The rows of each matrix lie in a flat space through zero, up to rounding. After each matrix: how many dimensions does the smallest such space have?

[[ 44.9  -3.0  -1.9   4.8  29.4 -20.5 -13.5  12.2  26.9  14.0  10.3  -9.6
  -19.7  -1.1  -6.2 -26.1  10.9]
 [ -3.0  29.0  41.4  32.3  49.9   5.6  27.2   1.4  56.3  39.5  18.0 -29.3
  -38.6 -16.4  13.2 -12.6   0.2]
 [ -1.9  41.4  44.3  -4.3 -19.2  16.5 -49.3  24.9   0.1 -41.1  34.1  70.9
   15.8 -11.6  -9.2  30.3 -23.9]
 [  4.8  32.3  -4.3  39.5  33.3   8.9  17.1   5.6 -13.6 -11.1  -1.6  22.0
  -37.7  25.9 -16.8 -15.8 -13.3]
 [ 29.4  49.9 -19.2  33.3  72.4 -11.9 -18.4  -2.2 -11.3 -28.2  22.7  36.3
   -4.1  37.9  37.7  -7.6 -24.0]
 [-20.5   5.6  16.5   8.9 -11.9  29.4 -12.4   6.1 -15.6   6.4  31.2  -5.5
   18.8 -37.3 -16.8  49.9  18.7]
 [-13.5  27.2 -49.3  17.1 -18.4 -12.4  36.9  22.4 -17.3  -9.7   1.4  20.3
   21.3   9.3  -5.7   4.8   6.8]
 [ 12.2   1.4  24.9   5.6  -2.2   6.1  22.4  72.9  -3.2 -14.4 -10.4 -17.3
    6.9  -6.9 -20.4   2.1  -1.8]
 [ 26.9  56.3   0.1 -13.6 -11.3 -15.6 -17.3  -3.2 -19.8  -8.4   0.7  10.2
   12.2 -12.0   3.6  43.7  15.2]
 [ 14.0  39.5 -41.1 -11.1 -28.2   6.4  -9.7 -14.4  -8.4  16.8  48.3  71.7
   -5.1  -1.5  -2.7 -28.8  11.0]
 [ 10.3  18.0  34.1  -1.6  22.7  31.2   1.4 -10.4   0.7  48.3  40.1   0.4
  -33.0  -9.4  -2.8 -10.8  18.2]
 [ -9.6 -29.3  70.9  22.0  36.3  -5.5  20.3 -17.3  10.2  71.7   0.4 -28.3
  -52.4 -19.4  -7.0 -26.5  12.5]
 [-19.7 -38.6  15.8 -37.7  -4.1  18.8  21.3   6.9  12.2  -5.1 -33.0 -52.4
   -2.2  33.2 -10.0 -11.0   3.2]
 [ -1.1 -16.4 -11.6  25.9  37.9 -37.3   9.3  -6.9 -12.0  -1.5  -9.4 -19.4
   33.2  32.6  27.8  41.7  -0.4]
 [ -6.2  13.2  -9.2 -16.8  37.7 -16.8  -5.7 -20.4   3.6  -2.7  -2.8  -7.0
  -10.0  27.8  14.5 -29.2   8.3]
 [-26.1 -12.6  30.3 -15.8  -7.6  49.9   4.8   2.1  43.7 -28.8 -10.8 -26.5
  -11.0  41.7 -29.2  26.7 -15.4]
 [ 10.9   0.2 -23.9 -13.3 -24.0  18.7   6.8  -1.8  15.2  11.0  18.2  12.5
    3.2  -0.4   8.3 -15.4  -2.0]]
 => 13

[[-22.9  21.0 -13.8 -13.4 -17.2  -5.5   0.2  -3.7  -6.2   8.0   3.5   4.1
  -16.4 -16.0  -4.5 -13.7  -6.0]
 [ 21.0 -27.7  -3.9   8.2  17.1   3.3  34.0  31.2  -6.6 -11.5  -7.9 -11.9
    8.4  -6.2  -5.5   7.1 -11.0]
 [-13.8  -3.9 -29.7 -21.6   8.3 -14.2 -11.1 -12.8  10.1  26.4 -28.7  -8.8
  -18.9 -17.7  -7.6  -7.0   1.4]
 [-13.4   8.2 -21.6  -4.7  -2.8   2.8 -13.6  33.7   9.6  20.8  30.9 -10.6
    3.4  -4.7 -25.9  14.8  -1.0]
 [-17.2  17.1   8.3  -2.8  -5.4  -3.6 -23.4  -0.3   5.3  12.3   7.8   7.9
  -12.3   8.2 -12.0   0.6   5.8]
 [ -5.5   3.3 -14.2   2.8  -3.6 -21.6   7.0 -23.7 -13.5  13.2  -4.3  -9.3
    7.0  -9.5  -3.9  -3.1   9.4]
 [  0.2  34.0 -11.1 -13.6 -23.4   7.0 -12.4 -23.5  -0.5  -2.5  -3.6  11.8
   -3.9 -12.0   4.8 -22.8  -1.3]
 [ -3.7  31.2 -12.8  33.7  -0.3 -23.7 -23.5 -61.4 -11.5  17.6   3.9   4.4
   13.0 -11.3   8.6  -6.1   9.6]
 [ -6.2  -6.6  10.1   9.6   5.3 -13.5  -0.5 -11.5  -7.1   5.6  -3.9  -5.5
   -1.6   8.8   0.5  -0.3   9.3]
 [  8.0 -11.5  26.4  20.8  12.3  13.2  -2.5  17.6   5.6 -23.9   9.6 -15.6
   19.5 -11.5  25.8  13.4   4.3]
 [  3.5  -7.9 -28.7  30.9   7.8  -4.3  -3.6   3.9  -3.9   9.6  -3.3 -10.0
   16.8 -27.5  -6.8   0.1  27.1]
 [  4.1 -11.9  -8.8 -10.6   7.9  -9.3  11.8   4.4  -5.5 -15.6 -10.0 -19.2
   10.1  -2.9  -2.5  -1.2  -3.3]
 [-16.4   8.4 -18.9   3.4 -12.3   7.0  -3.9  13.0  -1.6  19.5  16.8  10.1
  -21.9   8.6 -15.2 -15.0  -3.6]
 [-16.0  -6.2 -17.7  -4.7   8.2  -9.5 -12.0 -11.3   8.8 -11.5 -27.5  -2.9
    8.6 -47.3  14.2   9.7  21.7]
 [ -4.5  -5.5  -7.6 -25.9 -12.0  -3.9   4.8   8.6   0.5  25.8  -6.8  -2.5
  -15.2  14.2 -23.2  -7.7  10.2]
 [-13.7   7.1  -7.0  14.8   0.6  -3.1 -22.8  -6.1  -0.3  13.4   0.1  -1.2
  -15.0   9.7  -7.7 -18.9  12.0]
 [ -6.0 -11.0   1.4  -1.0   5.8   9.4  -1.3   9.6   9.3   4.3  27.1  -3.3
   -3.6  21.7  10.2  12.0 -22.2]]
 => 12

[[ 49.2 -16.8   6.8 -19.8  -2.0  -7.7  22.4   2.7 -14.5   3.7 -32.4   1.5
  -14.2  -5.2   3.8  -4.2 -14.8]
 [-16.8  19.9 -17.3  15.7 -14.1  28.2 -12.4   8.4  36.1  -9.1  15.5   4.5
    8.1 -11.9   3.5  -8.9 -10.0]
 [  6.8 -17.3  -0.1  20.3   5.0  12.6  -9.0  17.8   3.8  20.1 -16.9   0.1
  -19.9 -32.7 -19.0  -8.6  -2.0]
 [-19.8  15.7  20.3  15.0  22.5  -4.8   2.9   5.7  -7.7  28.4  34.7   3.6
    3.1   3.7   5.4   3.5   4.5]
 [ -2.0 -14.1   5.0  22.5  23.3  -4.2  -0.8 -14.2 -13.0  18.6   4.2  -3.5
   -6.6 -20.5  -9.1  -2.9  13.7]
 [ -7.7  28.2  12.6  -4.8  -4.2   5.4  -0.3   7.4  11.3  -4.8   2.4  12.3
    4.0  -2.5  31.8 -12.9   0.5]
 [ 22.4 -12.4  -9.0   2.9  -0.8  -0.3  29.1 -12.8  16.8  -6.4 -18.5 -11.0
    9.4  -8.6 -12.3  -2.9  -9.6]
 [  2.7   8.4  17.8   5.7 -14.2   7.4 -12.8  60.6  31.4  24.1  13.2  34.7
   11.6  -8.1  39.1  -9.6  -5.3]
 [-14.5  36.1   3.8  -7.7 -13.0  11.3  16.8  31.4  41.0  10.6   9.0   2.8
   15.5  -1.4  38.2  -7.1 -19.2]
 [  3.7  -9.1  20.1  28.4  18.6  -4.8  -6.4  24.1  10.6  53.5  26.9   3.8
   -4.9 -27.5  35.2 -13.9 -14.5]
 [-32.4  15.5 -16.9  34.7   4.2   2.4 -18.5  13.2   9.0  26.9  70.7  -4.2
    7.9 -40.2 -14.7  12.8  29.5]
 [  1.5   4.5   0.1   3.6  -3.5  12.3 -11.0  34.7   2.8   3.8  -4.2  54.9
   18.3 -13.4  18.5   1.4  48.6]
 [-14.2   8.1 -19.9   3.1  -6.6   4.0   9.4  11.6  15.5  -4.9   7.9  18.3
   36.5  20.4  -4.0  12.4  29.4]
 [ -5.2 -11.9 -32.7   3.7 -20.5  -2.5  -8.6  -8.1  -1.4 -27.5 -40.2 -13.4
   20.4  77.4 -42.4  -5.5   1.8]
 [  3.8   3.5 -19.0   5.4  -9.1  31.8 -12.3  39.1  38.2  35.2 -14.7  18.5
   -4.0 -42.4  71.3 -21.7 -16.8]
 [ -4.2  -8.9  -8.6   3.5  -2.9 -12.9  -2.9  -9.6  -7.1 -13.9  12.8   1.4
   12.4  -5.5 -21.7  13.2  31.2]
 [-14.8 -10.0  -2.0   4.5  13.7   0.5  -9.6  -5.3 -19.2 -14.5  29.5  48.6
   29.4   1.8 -16.8  31.2  65.3]]
 => 12

[[ 29.9   9.1   8.5   0.7  21.6 -32.4   8.6   8.8 -28.2  11.5 -39.1 -30.7
   40.6  17.7  -8.7 -40.2  10.8]
 [  9.1  60.1  24.5 -57.1  11.3 -69.8 -20.4  47.8  -3.6 -29.0 -30.6  46.0
   38.6 -38.0  16.5 -67.0   0.8]
 [  8.5  24.5  -1.2 -32.0  -4.4  37.3  11.3  20.3  12.6  -6.4 -24.6  -4.6
   21.9   2.0  12.4   3.7  20.3]
 [  0.7 -57.1 -32.0  41.3  29.8  32.1  -2.6 -15.8 -29.8  36.8   9.2   4.2
   12.1  43.1 -21.1  14.1  -3.7]
 [ 21.6  11.3  -4.4  29.8  13.2  -8.0 -30.1  17.9 -20.8 -24.0 -29.9  29.7
    3.2   0.9 -36.6 -12.4 -40.0]
 [-32.4 -69.8  37.3  32.1  -8.0 -19.6   8.1  10.3   2.0  11.8  48.1 -41.6
   44.7  25.6  12.7 -32.1  31.1]
 [  8.6 -20.4  11.3  -2.6 -30.1   8.1 -13.6  -6.8   2.4  -7.1  39.0 -13.8
  -18.3 -24.9   2.4  14.9   0.9]
 [  8.8  47.8  20.3 -15.8  17.9  10.3  -6.8   0.6  -4.2 -11.7 -36.7   9.9
   -2.3 -16.4  -4.2 -20.7  12.3]
 [-28.2  -3.6  12.6 -29.8 -20.8   2.0   2.4  -4.2  25.8   8.7  40.2  34.5
    7.0 -30.2  50.4  -5.2  18.9]
 [ 11.5 -29.0  -6.4  36.8 -24.0  11.8  -7.1 -11.7   8.7  -4.9  29.3 -20.1
  -14.9   7.9  -4.5  33.8 -13.8]
 [-39.1 -30.6 -24.6   9.2 -29.9  48.1  39.0 -36.7  40.2  29.3  37.8  -2.6
  -24.6  12.6  38.9  56.7   5.3]
 [-30.7  46.0  -4.6   4.2  29.7 -41.6 -13.8   9.9  34.5 -20.1  -2.6  61.8
   -5.8   5.6  22.9  -3.4  -4.4]
 [ 40.6  38.6  21.9  12.1   3.2  44.7 -18.3  -2.3   7.0 -14.9 -24.6  -5.8
   15.9  -5.1   9.3   2.4  23.4]
 [ 17.7 -38.0   2.0  43.1   0.9  25.6 -24.9 -16.4 -30.2   7.9  12.6   5.6
   -5.1  -1.7 -26.6   1.4 -18.8]
 [ -8.7  16.5  12.4 -21.1 -36.6  12.7   2.4  -4.2  50.4  -4.5  38.9  22.9
    9.3 -26.6  67.8  17.6  23.7]
 [-40.2 -67.0   3.7  14.1 -12.4 -32.1  14.9 -20.7  -5.2  33.8  56.7  -3.4
    2.4   1.4  17.6 -12.3   0.1]
 [ 10.8   0.8  20.3  -3.7 -40.0  31.1   0.9  12.3  18.9 -13.8   5.3  -4.4
   23.4 -18.8  23.7   0.1   4.0]]
 => 10

[[ 34.1  48.1  -0.1   0.5  16.3  56.3  26.3 -37.1  25.7   4.1  -4.7  -3.6
   19.6   7.5  -6.2  10.6 -18.2]
 [ 48.1  13.3  26.3  26.4  -5.8  -2.6 -17.1  -1.6   2.6  -7.9  -4.1  -8.0
   45.6  33.6  29.9   7.5  22.8]
 [ -0.1  26.3  20.1  31.6  17.7  -0.5   9.8 -14.3  -9.8  12.3  15.7  54.7
   23.6 -14.0 -24.5  -6.6 -20.8]
 [  0.5  26.4  31.6  14.2  -6.0  29.6  -8.9  26.0 -34.2 -10.0  24.9  43.7
    3.4  12.6 -18.2  -4.7   0.8]
 [ 16.3  -5.8  17.7  -6.0 -18.1  19.0   5.8 -27.8  35.0   6.9  -0.3  10.9
  -29.7  -5.7   8.6   4.8 -30.5]
 [ 56.3  -2.6  -0.5  29.6  19.0  -3.0   7.2  -5.3 -15.4  -4.7 -14.7   0.2
  -13.0  -8.6 -31.9  -4.1 -18.7]
 [ 26.3 -17.1   9.8  -8.9   5.8   7.2 -27.8  -1.6  -4.1  16.2   1.0 -12.1
   -2.9  -1.6 -35.7  -9.7  -3.2]
 [-37.1  -1.6 -14.3  26.0 -27.8  -5.3  -1.6 -30.8 -15.5 -18.8  11.1  23.5
    6.6  20.1  -2.4 -14.6  35.6]
 [ 25.7   2.6  -9.8 -34.2  35.0 -15.4  -4.1 -15.5  24.4 -37.0 -11.5  -6.6
  -23.9   3.0  22.0  21.9 -30.8]
 [  4.1  -7.9  12.3 -10.0   6.9  -4.7  16.2 -18.8 -37.0  -0.8  45.2  -5.9
    3.5 -26.0 -43.3 -16.9   5.1]
 [ -4.7  -4.1  15.7  24.9  -0.3 -14.7   1.0  11.1 -11.5  45.2 -24.4   6.5
  -16.8  31.0   9.8   4.6 -21.3]
 [ -3.6  -8.0  54.7  43.7  10.9   0.2 -12.1  23.5  -6.6  -5.9   6.5 -23.0
   -8.8  14.6 -17.3 -14.0 -14.3]
 [ 19.6  45.6  23.6   3.4 -29.7 -13.0  -2.9   6.6 -23.9   3.5 -16.8  -8.8
  -10.1  10.6  15.7 -10.2   2.7]
 [  7.5  33.6 -14.0  12.6  -5.7  -8.6  -1.6  20.1   3.0 -26.0  31.0  14.6
   10.6  18.1  28.5   1.3 -25.7]
 [ -6.2  29.9 -24.5 -18.2   8.6 -31.9 -35.7  -2.4  22.0 -43.3   9.8 -17.3
   15.7  28.5 -14.1  36.1 -15.7]
 [ 10.6   7.5  -6.6  -4.7   4.8  -4.1  -9.7 -14.6  21.9 -16.9   4.6 -14.0
  -10.2   1.3  36.1 -31.9 -16.1]
 [-18.2  22.8 -20.8   0.8 -30.5 -18.7  -3.2  35.6 -30.8   5.1 -21.3 -14.3
    2.7 -25.7 -15.7 -16.1  31.4]]
 => 15
